The groups are shells around one centre, one inside the other: the same stretched ball of 2 dimensions in 6 sizes.
In the rows, 128 means zero.
Some rows, each with its group after it:
[116 124 181 128 191  66  88 143 180 132  93 126  71 148  97 122]
Q249
[138 122 142 114 109 172 114 110 113 147 127 151 144 155 146 151]
Q343
[126 122 157 114 140 128  98 130 135 145 109 139 114 160 129 143]
Q327
[108 123 185 120 201  47  74 160 181 137  80 119  59 161  94 123]
Q327
[110 123 180 117 191  59  76 158 172 140  82 121  67 164 101 128]
Q343
[146 122 135 120  95 194 127  95 107 144 140 158 158 145 151 152]
Q212
[150 123 132 122  88 207 134  86 104 143 147 163 167 140 155 153]
Q582
[116 124 181 127 192  63  87 144 180 132  91 125  70 148  96 121]
Q249
[130 124 165 130 157 114 107 119 157 133 114 139 104 139 114 130]
Q582
[152 123 132 126  88 207 136  83 106 141 149 163 167 135 153 151]
Q263
[122 122 163 114 153 109  92 138 145 144 101 134 102 162 122 139]
Q327
[107 124 189 123 209  37  74 160 189 134  78 117  52 157  89 119]
Q343
[112 124 183 124 197  55  81 151 182 134  86 122  64 153  95 122]
Q263
[128 124 167 129 162 107 104 123 160 133 110 137  99 141 112 129]
Q212
[110 123 183 119 195  54  76 157 177 138  82 121  64 161  98 125]
Q249
[137 122 144 116 114 165 113 111 118 145 126 150 139 153 142 149]
Q582
[128 122 155 115 138 132 100 127 134 145 111 140 117 158 130 143]
Q263
[113 123 180 122 190  62  82 150 176 136  87 124  69 156  99 125]
Q212

New rows, each followed by its group:
[146 124 141 127 108 182 129  92 121 138 140 157 150 135 142 145]
Q212
[132 122 149 114 123 151 106 120 123 146 119 145 130 158 138 148]
Q343
[149 122 130 118  83 210 130  90  97 146 145 162 169 146 159 157]
Q343
[142 122 138 117 100 186 121 102 108 146 134 155 153 150 150 153]
Q249
[153 122 126 120  76 220 136  83  94 145 151 165 176 142 162 157]
Q343
[114 124 180 123 191  63  83 149 177 135  88 124  69 154  98 124]
Q212
[154 123 127 122  77 221 138  81  96 144 152 166 176 139 161 156]
Q327
[149 123 137 126  99 193 132  88 114 139 144 160 157 136 147 148]
Q212
[120 122 165 115 159 102  90 141 149 143  99 132  96 162 119 137]
Q249
[139 124 152 129 131 150 120 104 138 135 128 149 128 136 129 137]
Q212
[151 123 130 121  84 210 134  86 101 144 148 163 170 141 157 154]
Q263
[149 122 131 119  86 205 130  91 101 145 144 161 166 145 157 155]
Q249
[122 125 175 130 178  85  97 131 173 131 102 132  84 141 103 123]
Q343
[149 124 139 129 102 190 133  87 118 137 144 160 155 132 145 145]
Q249
[155 123 128 125  80 219 140  78 100 142 154 166 175 134 158 154]
Q327
[127 124 168 129 165 103 102 125 162 133 109 136  96 142 111 128]
Q212
[153 123 128 123  80 217 138  81  99 143 152 165 174 138 158 154]
Q249
[134 125 160 131 147 129 114 110 152 132 121 144 114 134 119 131]
Q343
[152 123 130 124  85 211 136  83 103 142 150 164 170 137 156 153]
Q263
[118 124 180 129 189  69  91 139 179 131  95 127  73 144  97 121]
Q343
[143 124 148 131 121 164 126  96 133 135 135 153 138 132 133 139]
Q327
[148 124 140 129 105 186 132  88 120 137 143 159 152 132 143 144]
Q249
[114 124 184 127 197  57  85 147 184 132  89 124  65 149  94 120]
Q327
[136 122 145 116 117 161 111 114 120 146 124 148 136 154 141 149]
Q263
[145 124 146 131 118 169 128  93 131 135 137 155 141 131 135 140]
Q343
[113 123 178 120 186  68  82 150 171 138  88 124  73 158 102 127]
Q212
[154 123 129 126  83 215 140  78 103 140 153 166 173 133 156 152]
Q327
[107 123 186 119 202  45  73 162 182 137  78 118  57 162  94 123]
Q343
[135 124 159 131 144 132 115 109 149 133 123 145 116 135 121 132]
Q327
[123 124 172 128 173  91  98 130 168 133 104 133  88 143 106 126]
Q582
[115 123 175 119 180  75  83 148 166 139  91 126  78 159 106 130]
Q212
[127 122 156 115 140 129  99 129 136 144 110 139 115 159 129 143]
Q263
[142 124 150 131 125 160 124  97 135 134 134 152 135 132 131 138]
Q327
[149 124 137 127  98 195 133  87 114 139 145 160 159 134 148 148]
Q582
[147 123 135 120  94 197 128  93 107 144 142 159 160 144 152 152]
Q212
[154 123 127 122  77 221 138  80  96 144 153 166 177 138 161 156]
Q327
[109 123 184 119 198  50  74 159 179 137  80 119  61 162  96 124]
Q327
[112 123 177 116 184  68  79 154 168 140  86 123  73 163 104 129]
Q327
[148 124 141 130 108 183 132  87 123 136 143 159 151 130 141 143]
Q343
[141 122 139 116 103 181 119 105 111 146 132 153 150 152 148 152]
Q249
[141 124 149 129 124 159 123  99 134 135 132 152 135 135 132 139]
Q582
[132 122 150 115 125 149 106 120 125 145 118 145 128 157 137 147]
Q249
[154 124 131 128  87 211 140  78 107 139 152 165 170 131 153 150]
Q343
[138 122 142 114 109 171 114 111 114 147 127 150 143 155 146 151]
Q343
[136 124 155 129 138 141 116 107 143 134 125 147 122 137 125 135]
Q212
[130 124 164 129 156 115 107 119 156 133 114 140 104 140 115 130]
Q212
